There are 3 ways to turn a row about zero (a turn may also mirror it). The second row of each pair is the first, turned, with some noise.
In the rows, zero is written as 100.
Known pairs, each followed by its turn:
[97 98 104 79]
[82 106 97 88] => Z

[93 114 91 109]
[99 115 89 105] => E

[100 106 146 99]
[88 100 57 106] => Z

[90 96 77 99]
[99 107 122 89] => T

[81 112 103 123]
[125 88 116 109] => T

[114 77 112 111]
[92 92 118 74] => E

[134 108 99 138]
[104 112 80 54] => E

[90 144 101 97]
[132 116 80 118] => E

[100 111 91 108]
[97 89 111 100] => T

[103 101 108 79]
[83 99 97 89] => Z

[112 99 101 98]
[97 89 99 93] => Z

[93 111 104 80]
[114 93 102 118] => E

[94 107 101 106]
[107 93 105 101] => T

[85 69 105 118]
[131 119 85 93] => Z

[76 112 83 64]
[106 95 106 50] => T

New pairs. What belongs after each?
[103 103 134 108]
[117 93 76 116] => T

[120 119 136 106]
[105 75 68 120] => T

[118 101 105 114]
[104 100 96 76] => E

[115 75 90 96]
[113 97 105 73] => Z

[75 114 90 114]
[104 115 111 128] => Z

[56 67 100 144]
[60 145 136 99] => E

[131 87 96 97]
[107 79 100 75] => Z

[106 92 58 85]
[69 110 122 78] => T

[109 106 123 71]
[67 94 83 86] => Z

[96 90 113 54]
[65 116 91 71] => Z

[108 101 85 102]
[86 98 111 101] => T

[97 85 88 102]
[113 107 107 91] => Z

[92 129 139 93]
[147 111 116 112] => E

[92 103 54 112]
[67 113 67 106] => E

[114 94 110 81]
[90 104 76 93] => T

[99 96 71 116]
[73 111 83 96] => E

[94 90 97 85]
[92 86 106 112] => E

[132 95 146 81]
[97 100 44 112] => T

[101 98 118 108]
[111 99 89 112] => T

[104 105 115 117]
[110 114 107 85] => E

[54 108 89 97]
[133 103 126 76] => T

[135 104 107 75]
[76 72 96 75] => Z

[106 105 90 125]
[93 116 85 83] => E

[110 103 106 107]
[96 94 95 109] => T

[112 81 114 87]
[91 114 77 100] => T

[76 146 73 104]
[110 134 65 131] => E

[118 106 98 115]
[102 103 90 79] => E

[114 100 105 90]
[91 91 97 89] => Z

[84 97 91 108]
[111 106 115 98] => T

[88 83 110 56]
[73 125 95 67] => Z

[79 98 105 93]
[92 122 98 105] => Z

[95 90 123 106]
[116 110 85 115] => T

[118 106 82 97]
[95 90 77 93] => E

[96 96 128 94]
[117 98 124 100] => E

[90 106 101 138]
[118 90 122 132] => T

[100 96 54 113]
[78 105 142 99] => T

[100 114 74 87]
[86 91 115 80] => T

[99 111 146 58]
[51 107 63 90] => Z

[110 99 94 100]
[103 91 107 97] => Z

[94 97 101 95]
[99 97 105 108] => E

[95 89 128 85]
[89 113 75 86] => Z

[116 102 101 94]
[87 96 91 99] => T

[126 99 115 107]
[105 74 84 93] => Z

